All rows are made from the same 13 directions, up to rounding. Whole rows:
[[ 0.39 -0.95  0.02 -0.55 -0.66 -2.08  0.79 -2.28  1.70  0.07 -2.33 -3.02
  -1.12  2.10  1.11  0.34 -0.31  0.18  0.36 -2.01 -0.99]
 [ 0.19  1.50  0.15 -1.83  2.60  3.58  2.99 -0.76 -1.35  0.71  1.94 -1.24
   3.19  2.98 -3.94 -2.65 -0.97  1.80  2.15  0.77 -2.85]
 [ 2.93  2.70  2.11 -1.46  0.63  5.52  0.34  0.35 -0.13  2.30  5.76 -0.79
   1.20 -0.91 -1.71  3.79 -1.21  1.31 -4.00  0.01 -1.85]
 [-0.89  2.96  0.26  1.12 -4.55 -1.60  0.72  0.96 -0.01 -1.16  5.65  3.88
  -0.26  1.41  4.82  5.81 -0.60 -3.04 -1.00  0.72  4.96]
 [ 0.24 -0.03  1.37  0.31 -0.42  1.54  1.05 -0.84  0.53 -0.15  0.80 -0.88
   0.09  1.38  0.35  1.27  0.94 -0.59  0.39 -0.41 -2.25]
 [ 0.54  2.73  2.96  0.62  1.63 -2.63 -3.18 -0.99  2.45  2.55 -1.76 -1.00
   1.66 -0.56  0.51 -2.27 -2.30 -0.83 -0.64  0.21  1.77]
 [ 1.16  3.21 -4.11 -1.96  2.58  4.74 -1.78  0.45  0.99  2.45  5.06  1.10
   0.41 -2.77 -0.33  0.35 -0.79  0.88  1.21  1.26  0.82]
 [-1.92 -2.25 -5.51 -2.74  3.69  1.74  2.92 -4.31  1.62 -4.88  1.01  1.70
   2.23 -1.78 -0.21  3.21  4.04 -1.22  2.29 -1.90 -2.82]
 [ 1.08  1.58 -0.21 -1.93  1.50 -2.72 -1.75 -0.94  1.44  1.83  0.38 -0.13
   1.36 -0.70  1.89 -1.95 -2.06  0.03 -0.03 -0.78  1.88]
 [-0.68 -2.91  4.77  5.52  0.97 -0.66 -3.21  4.37 -3.56  1.95  1.42 -0.69
   3.25  1.50 -4.66 -1.18 -0.84 -1.21  1.18 -1.96 -3.78]
 [ 1.06  2.48  2.27  2.17 -3.24  2.31 -0.87 -2.43  2.16 -1.21 -2.88 -2.74
  -4.71  0.01  0.69  1.89  2.17 -0.33 -3.82 -0.74 -2.06]
 [-0.53  0.22 -0.44 -0.42  1.06  1.47 -0.02 -0.05  0.47 -0.43 -1.52  0.18
  -0.75 -2.13 -1.82  0.40 -0.20  0.60 -1.71  2.20  0.73]
 [ 1.00 -2.40  1.52 -0.49  2.02 -0.30 -4.08  1.17  2.72  0.39 -0.52  0.66
   0.38 -0.46  0.15  0.26 -0.76 -1.37  1.91  0.92 -0.56]
 [ 0.58  3.38  3.70 -0.02  1.61  3.72 -3.19 -0.42  4.03 -0.81  1.26  3.83
   1.41 -1.92  1.59  0.92  1.45 -3.01  0.54  4.14  0.60]
 [ 0.17 -1.52 -0.46  1.27  2.06 -0.30 -3.23  0.26  3.46  1.72 -0.32  0.77
   1.83 -0.11  1.84  0.18  1.12 -1.77  5.83 -0.51  0.30]]

The start of a row, then its end:
[-0.06 -1.14 -0.27  0.79  0.67 -0.83 -0.79  0.99  0.56  3.59  0.13 -2.85
 -0.47 -0.71 -1.09  2.14]
[-2.85  0.67 -0.86 -0.06  0.87]
[ 0.07  1.74  2.25  2.70 -2.60 -0.18  2.45 -0.13 -1.02  1.64 -0.63 -1.55
  0.57  1.07 -0.48  2.15]
[ 0.04  1.04 -2.20 -1.10  1.59]
[ 2.38 -4.01 -2.36 -3.02  3.76  4.66 -1.75  3.99 -1.55  1.87  2.67  2.71
  1.05 -4.59 -0.96 -2.02]
[ 1.35  2.23  2.20  1.45 -2.07]
[-0.04 -1.09  2.17  2.75  0.90 -3.38 -3.93 -0.11  1.36 -0.61 -1.53  1.55
  2.41 -0.82  1.53 -0.94]
[ 1.88 -2.51  1.83 -2.83 -0.28]
[ 0.71  1.40 -4.41 -0.88  0.93 -0.99 -0.75  0.04  1.13  2.99  0.74  0.41
  0.31 -5.13  0.78  3.27]
[-1.48  2.01 -2.50 -0.73  6.00]
[ 0.31  0.75  0.77  1.08 -2.55  2.30  4.32  1.94 -2.61  3.22  3.48 -0.49
  0.78  1.18  0.60  2.71]
[-0.26  1.57 -0.36  0.46  1.09]
[ 1.82  0.54 -0.32 -0.16 -0.44 -0.84 -1.86  1.36  0.45  1.59 -0.23  1.18
  0.65  0.10  1.35 -1.86]
[-0.15  1.06  2.00 -0.63  2.60]
[-2.66 -0.10 -3.92  3.33  1.21 -0.36 -2.10  2.32 -0.01  4.69  2.39  0.21
 -0.53 -5.01  1.54  2.28]
[-0.83 -1.43  1.44  1.08  2.88]
[-1.15  1.24 -1.19  0.23 -1.81  1.63  3.66  1.49 -5.64 -0.29  4.68  1.09
 -0.08  0.42  0.28 -1.83]
[ 0.87  0.45 -0.97 -0.29 -2.16]
[ 3.13  1.23 -2.68 -3.01  0.28  1.26 -0.98 -2.16  3.31  0.58  0.24  1.44
 -0.38 -2.00  5.48 -0.96]
[ 3.17  0.72  2.51 -1.83  0.82]
[ 0.95 -1.51 -0.52 -0.45  2.50 -0.19 -3.11 -0.12  2.60  1.37  0.55 -0.69
  0.90 -1.44 -0.25  1.86]
[-0.87 -0.58  0.84 -1.06 -0.37]
[-1.67  1.17 -2.37 -5.81  3.96  0.15  5.01 -5.99  1.69 -1.48 -1.39 -3.56
  0.71  2.56 -0.82 -3.41]
[-1.62  0.48  1.11  1.34 -3.72]
[ 0.89  1.91 -3.54 -4.19 -0.04  4.31  0.56 -0.44 -0.89 -1.48  1.09 -1.16
 -4.68  1.00 -1.47 -3.72]
[-1.14  2.08 -0.54  2.70 -2.52]
[-2.37  1.18 -5.07  3.36 -0.31 -0.59 -2.82 -0.42  2.35 -3.55 -1.69  2.58
 -0.06  0.47 -2.60  3.11]
[ 1.14 -1.20  3.64 -0.47  5.02]
[ 1.81 -2.21  0.46 -1.95  0.88 -2.12 -5.10  2.13  2.01 -1.61 -0.30  5.26
  0.43 -2.24  4.04 -2.11]
[ 1.25 -1.77  2.60  0.95  2.13]
[ 0.79 -3.00 -0.94 -2.50 -0.71 -0.07  2.07  0.72 -1.25 -0.68  1.21 -0.51
 -0.74  2.33  0.47  0.17]
[-0.47  0.97  1.12 -0.46 -1.65]
[ 1.41 -1.83 -0.82 -3.42  0.87  1.34 -1.07  1.95 -0.30  0.32  0.62  1.51
 -1.80 -1.69  1.60 -2.66]
[-0.30  0.75  0.60  2.57 -0.67]
[-1.73  0.29  0.72  3.75 -2.18  2.46  4.07  0.35 -2.59  0.09  0.78 -0.18
  0.93  2.03 -0.40  0.75]
[ 3.19 -0.18  2.16 -0.63 -1.92]
[ 1.15  1.92  1.45 -0.98 -0.88 -1.17  1.22 -0.86  0.00 -0.14 -1.22  2.38
  1.30 -2.45  3.07 -0.97]
[ 1.73  0.63 -2.27 -0.06  2.85]
[-1.56  4.85  0.29  1.05 -0.51  0.83  1.90 -1.49  1.06 -1.33  0.14  3.95
  2.48 -1.71  1.21  1.65]
[ 1.70 -1.06 -0.66  2.44  5.03]
[ 3.16  0.86  1.67 -3.54 -1.79 -0.15 -1.83 -1.50  4.99 -2.35 -1.16  0.19
 -1.92  4.20  1.48  2.35]
[-1.79 -0.02  0.32  1.12  2.34]
[ 2.36 -1.31  1.37 -1.05 -0.03  2.65 -0.47 -0.79  0.77 -3.07  2.77 -0.72
  1.04  3.52 -3.40  4.49]
[ 0.14  0.21 -0.93 -2.95 -3.57]
[ 1.53  1.84  0.65 -1.28  1.24  1.87  1.68 -4.16  3.60  2.06 -2.92 -4.27
 -0.10  0.48  0.08  0.18]
[ 0.41  1.60 -0.28 -0.91 -1.53]
[ 0.58 -0.41  1.62 -0.30  1.32 -0.30 -1.09  1.85  0.23  0.62  1.26  2.52
  3.29  0.16 -0.63  0.19]
[-0.96 -0.24  1.53  1.14  2.10]
[ 0.55  0.61 -1.96 -1.60  3.31 -1.34  1.66 -2.61 -2.74 -1.26  1.56 -0.33
  5.04 -0.99 -2.98 -2.06]
[ 0.79  1.81 -1.69 -5.62 -2.36]
[ 1.58 -0.82  0.30  0.03  0.60 -2.05 -1.57  0.25 -1.12 -3.17 -3.32  2.28
  2.36 -2.08 -3.70 -0.25]
[ 1.01  2.24 -3.39 -2.78  2.64]
[-1.83 -2.90  2.26 -1.39 -1.49 -0.94  4.39  0.02 -0.86 -2.98 -0.66  1.74
 -0.02  2.17  1.96  1.18]
[ 0.98 -1.60  0.47  2.83 -0.78]
[-0.67 -3.63  2.37 -0.27 -0.91 -2.85 -0.71  2.85 -2.20  0.14  1.76  1.93
 -1.08 -2.68  3.54  0.62]
[-0.38 -2.21 -2.66  1.12 -0.87]
[-0.02 -4.56 -1.12 -3.05 -0.55  1.25  3.65  1.45 -1.23  1.37  4.79  0.35
 -1.24 -1.04  4.66  3.61]
[ 0.51 -0.80  0.46  1.07 -2.64]
[ 1.66 -1.49  0.49 -0.17 -0.08 -0.48  0.21  2.24 -2.22  1.40 -0.42  0.38
  1.26 -1.55 -1.68 -0.19]
[-0.52  2.66 -2.01 -1.08  1.58]
[-0.91  2.78  0.60  2.71 -0.85 -0.57  0.82 -3.44  2.41 -1.15 -3.03 -0.22
  1.37  1.98  1.43 -0.70]
[ 3.19 -1.23  3.02 -1.80  0.46]
[-2.65 -3.95  2.68  2.69  2.58 -0.46 -1.87  0.42  0.02 -4.13 -0.89  1.48
  2.28 -1.49 -4.64  4.11]
[ 0.92 -3.13 -1.87  0.12 -2.79]
[-0.76  2.93  4.97  3.12  0.05 -0.05 -2.00 -0.22  0.16 -2.55 -2.80  1.85
  2.51  3.07 -2.60 -4.36]
[ 1.16 -1.67  1.84  1.09 -0.58]
[-5.20 -4.93  0.03  5.51  0.47 -2.92  1.81  5.32 -2.85  3.95  0.09  0.29
  2.75  0.14 -2.52  3.14]
[-2.59 -1.39  3.91  3.07  3.55]
[-2.06  1.33  1.85 -0.74  1.22 -1.63  2.01 -3.29  2.99 -0.59 -2.55 -1.34
  0.90  0.78  0.02  1.69]
[-1.58 -1.55 -1.15  2.42  1.20]
[-0.73  1.61  1.21  2.93 -0.36 -0.07  0.12 -1.58 -0.42  0.00 -0.28 -0.42
  1.30  0.78  1.32 -2.25]
[ 3.00 -1.43  1.96 -2.57 -2.72]
[ 2.12  2.79  0.00 -1.11 -2.10 -3.76  0.24 -3.44  0.33 -3.47 -1.38 -0.56
  1.31  4.40 -0.33 -1.06]
[-0.06  1.29 -1.23 -5.47  1.40]
[ 0.64  0.44  2.15  0.80 -1.43  6.22  0.84 -1.03  1.31 -3.16 -2.05  1.20
 -2.95 -2.11  0.06  1.94]
[ 5.11 -0.39 -2.13  2.30 -3.11]
[ 0.06  1.27 -6.26 -1.56  0.63  4.27  0.35  1.83 -2.03 -0.62  2.24  2.47
 -1.18 -2.01 -2.19 -1.39]
[0.68 2.60 1.60 1.71 1.89]
[-2.52 -3.55  1.22  1.31  2.32 -0.39  2.68  0.32 -0.70  2.34 -3.15 -1.20
  1.47 -1.79  0.35 -2.07]
[ 1.45 -0.48  2.44  1.87 -2.26]
[ 0.71  1.75  0.64 -0.16 -2.02 -0.30 -1.39 -0.62  0.55 -2.77  3.20  0.65
 -0.58  3.63  0.12  2.31]
[-0.94 -1.60 -0.54 -1.48 -0.38]
[-2.91  1.70 -3.56  0.71  2.65  2.42 -0.42 -1.09  1.15  0.23 -2.78 -3.14
 -2.29 -0.72 -6.20 -0.30]
[-2.80  1.00 -0.41  3.54  0.48]
[ 2.00  1.45 -1.31 -0.06 -1.20  0.42 -2.49  2.91 -1.25  2.18  3.20  0.40
 -0.88 -0.83 -1.12  1.32]
[-2.82  1.81 -2.13 -0.46  3.18]
[-1.75 -2.36 -5.43  4.41 -2.44  0.73 -0.60  1.96  0.41  0.49 -1.13  0.23
 -2.34  1.92  0.96  1.17]
[ 2.92 -0.24  7.97 -1.12  1.68]
[-0.89 -3.95 -1.12  0.31 -0.74 -0.49  4.66  1.76 -3.65  0.20  0.48  1.24
  2.02  0.02  0.64  0.37]
[ 2.25  1.27  1.95 -1.08 -0.28]
[ 0.68 -1.99 -1.12  0.22 -0.20 -1.17 -0.87  0.47  0.98  0.88 -0.61  1.12
 -0.02 -2.09  3.24  0.70]
[ 1.93 -0.26  1.59 -1.30  1.08]
[ 0.04 -0.79 -4.62 -0.06  2.96  3.40 -1.29  2.19 -0.16  2.77  1.23  1.11
  0.90 -3.08 -1.53 -1.29]
[0.63 1.71 4.08 1.16 0.99]
[ 0.05 -2.28 -2.58 -3.42  1.59  1.96  2.60 -0.58  2.66  0.74  0.03 -0.15
 -0.12 -0.59  0.50  3.76]
[-0.72  1.00  1.66  2.76  1.67]
[ 1.04  1.23 -1.47 -3.17 -0.12  2.04  2.65  1.21 -0.06  2.91  1.59  2.18
  0.16 -1.51  3.93 -1.85]
[0.16 1.62 2.09 3.56 3.06]
[-0.18 -1.16  2.36  2.43 -1.40  1.18 -2.21  0.93 -0.57 -4.45 -1.80  0.94
 -1.21  2.66 -3.36 -0.31]
[ 1.68 -1.11  0.28 -0.22 -2.67]
[-1.60  1.83  1.11  2.15 -2.04  0.75  0.75 -0.29  0.38 -2.24 -1.76 -0.48
 -0.85  5.77 -2.45 -1.06]
[-0.43 -0.74  3.14  1.84  0.24]
[ 2.94  0.58 -0.45 -0.23 -2.03 -1.16 -4.83  1.90 -1.31 -0.57  2.91  1.02
 -2.18 -0.21  1.53 -1.36]
[-0.39  0.07 -1.72 -3.36 -0.54]
[-3.06 -0.79 -4.76  0.05 -0.26  0.57  5.59  1.14 -4.45  1.51  1.39 -1.94
 -0.40  1.22 -2.88 -0.45]
[-1.80  2.35  1.07  1.10  0.51]
[ 1.78  2.24  0.55 -3.29 -0.77  0.03 -2.12  2.05 -2.00 -0.24  1.18  3.20
 -2.38 -2.37  3.17 -6.33]
[-0.57  0.49 -2.08  2.85  0.76]
[ 2.92  0.19 -0.72 -2.97 -0.58  0.78 -1.55  1.07 -0.24 -1.01  1.70  1.37
 -0.76  0.49 -0.02 -0.59]
[-0.86  1.63 -0.92 -0.51  0.76]
[ 0.00  0.25  0.18 -0.31 -2.06  3.82  2.15 -0.62  1.92 -2.31  1.11  1.31
 -1.52  1.22  0.78  5.30]
[ 1.81 -0.78  0.12  2.21  0.43]
[ 0.25  0.83 -2.13 -2.37  2.49 -1.60 -3.39 -3.33  1.28 -4.38 -2.06  0.69
 -0.83 -1.38  0.02 -4.61]
[ 1.50 -1.02 -0.45 -2.21 -2.84]
[-0.12 -0.72  1.67  3.28 -1.14 -2.41 -2.33  1.99  0.03  0.37  1.03  2.52
  2.47  1.19  1.79  0.65]
[ 1.05 -2.00  3.31 -1.72  1.83]
[-1.66  3.17  2.07  0.59  2.04 -1.04  1.80 -4.01  1.45  0.01  2.70  0.11
  4.37 -1.56  1.43  3.42]
[ 0.50 -2.89 -2.58 -1.56 -0.68]
[ 0.67 -3.15 -1.58 -1.64  0.81 -1.24  1.16 -0.31  1.31 -0.45 -2.03 -0.05
  1.12  0.21 -0.62  2.21]
[-0.06  1.49  1.19 -0.84  1.91]
[-1.90 -3.00 -1.63  0.03 -0.13  0.15 -0.10  0.09  0.78 -3.25  0.02  2.02
 -1.54 -0.44  1.43  2.12]
[ 2.05 -2.46  1.92  1.21 -1.15]
[-1.39 -0.26 -1.99 -0.92  0.65 -1.20  5.11 -4.23 -1.54 -5.04  2.22  2.31
  4.42 -1.54  0.29  4.87]
[ 3.97 -0.79 -2.97 -4.89 -0.96]
[ 2.93  0.83 -1.88 -1.41  2.19  4.06 -5.61  2.78  1.41  1.61  3.08  2.87
 -0.32 -3.66 -0.06 -0.98]
[0.13 0.69 1.43 1.25 0.80]
[-0.60 -1.12 -0.42 -2.28  1.13 -0.94  2.86 -1.51  0.13 -2.26 -1.75  1.06
  1.44 -1.87 -1.17  2.39]
[ 0.06  0.89 -3.12  0.75  1.87]
[-1.91 -1.21  0.77  2.70  1.54  2.78 -2.16  0.26  2.00 -3.41 -0.84  4.33
  1.11 -3.07 -0.18  2.38]
[ 4.54 -3.34  2.05  2.08 -0.81]
[ 0.63 -0.51  0.82 -0.05  1.25  2.27 -1.13 -1.18  2.80 -1.35  0.91  1.37
  1.20 -0.93  0.71  3.20]
[ 2.27 -1.64  0.94 -0.25 -1.37]
[ 1.35  1.87 -2.16  0.89 -1.20 -0.62 -0.21  0.67 -0.86  1.47 -0.76  2.59
  1.03 -2.65  2.99 -2.51]
[ 2.83  1.74  1.46 -1.86  3.86]
[-2.37 -1.69 -2.84  1.53  0.94 -0.91 -0.26 -0.41  0.91  0.40 -2.98 -2.15
 -2.05 -2.27 -2.16  2.32]
[-0.92  0.11 -1.00  0.75  1.18]
[ 1.93 -2.59  1.72 -1.11  0.86 -0.81 -2.49  0.36  2.62  0.86  0.52 -1.41
  0.32  1.69 -0.03  2.47]
[-1.87 -0.50  0.80 -1.03 -0.97]
[-2.77  0.78 -3.90 -2.79  3.98 -2.19  2.28 -2.20  0.16 -1.23  0.56  2.13
  3.61 -2.81 -0.70  0.17]
[-1.20 -0.36 -0.17  1.26  3.12]
[ 1.86  2.03  1.01  0.25  0.55  0.85 -3.56  2.35 -1.56  1.45  3.31  3.39
  1.55 -2.25  2.33 -4.34]
[ 1.26 -0.53  1.06 -0.55 -0.35]
[ 1.99 -2.03  2.96 -2.53 -0.71  0.34  1.57  0.73 -1.34  0.83  0.34  0.24
 -1.29 -4.19  2.76  1.30]
[ 0.69  0.91 -6.11  0.58 -1.39]
[ 0.56 -1.65 -2.04  1.61 -0.02  1.72 -0.59  1.51 -0.70  2.47  5.11 -0.96
  0.54 -0.94 -0.02  5.10]
[ 0.10 -0.17  0.44 -3.01 -1.35]
[ 1.30 -0.58 -0.48  1.26 -0.62 -1.07 -2.95  0.79 -1.09 -0.59 -0.02 -0.50
 -0.42  1.60 -0.76 -2.67]
[ 0.59  0.33  1.51 -3.54 -1.87]
[ 0.55  2.54 -2.15  0.81 -1.84  1.30 -1.10  1.26 -0.16  2.09  4.14 -1.10
 -1.62  1.84 -0.30  2.25]
[-2.54  0.40  0.37 -0.33  1.73]
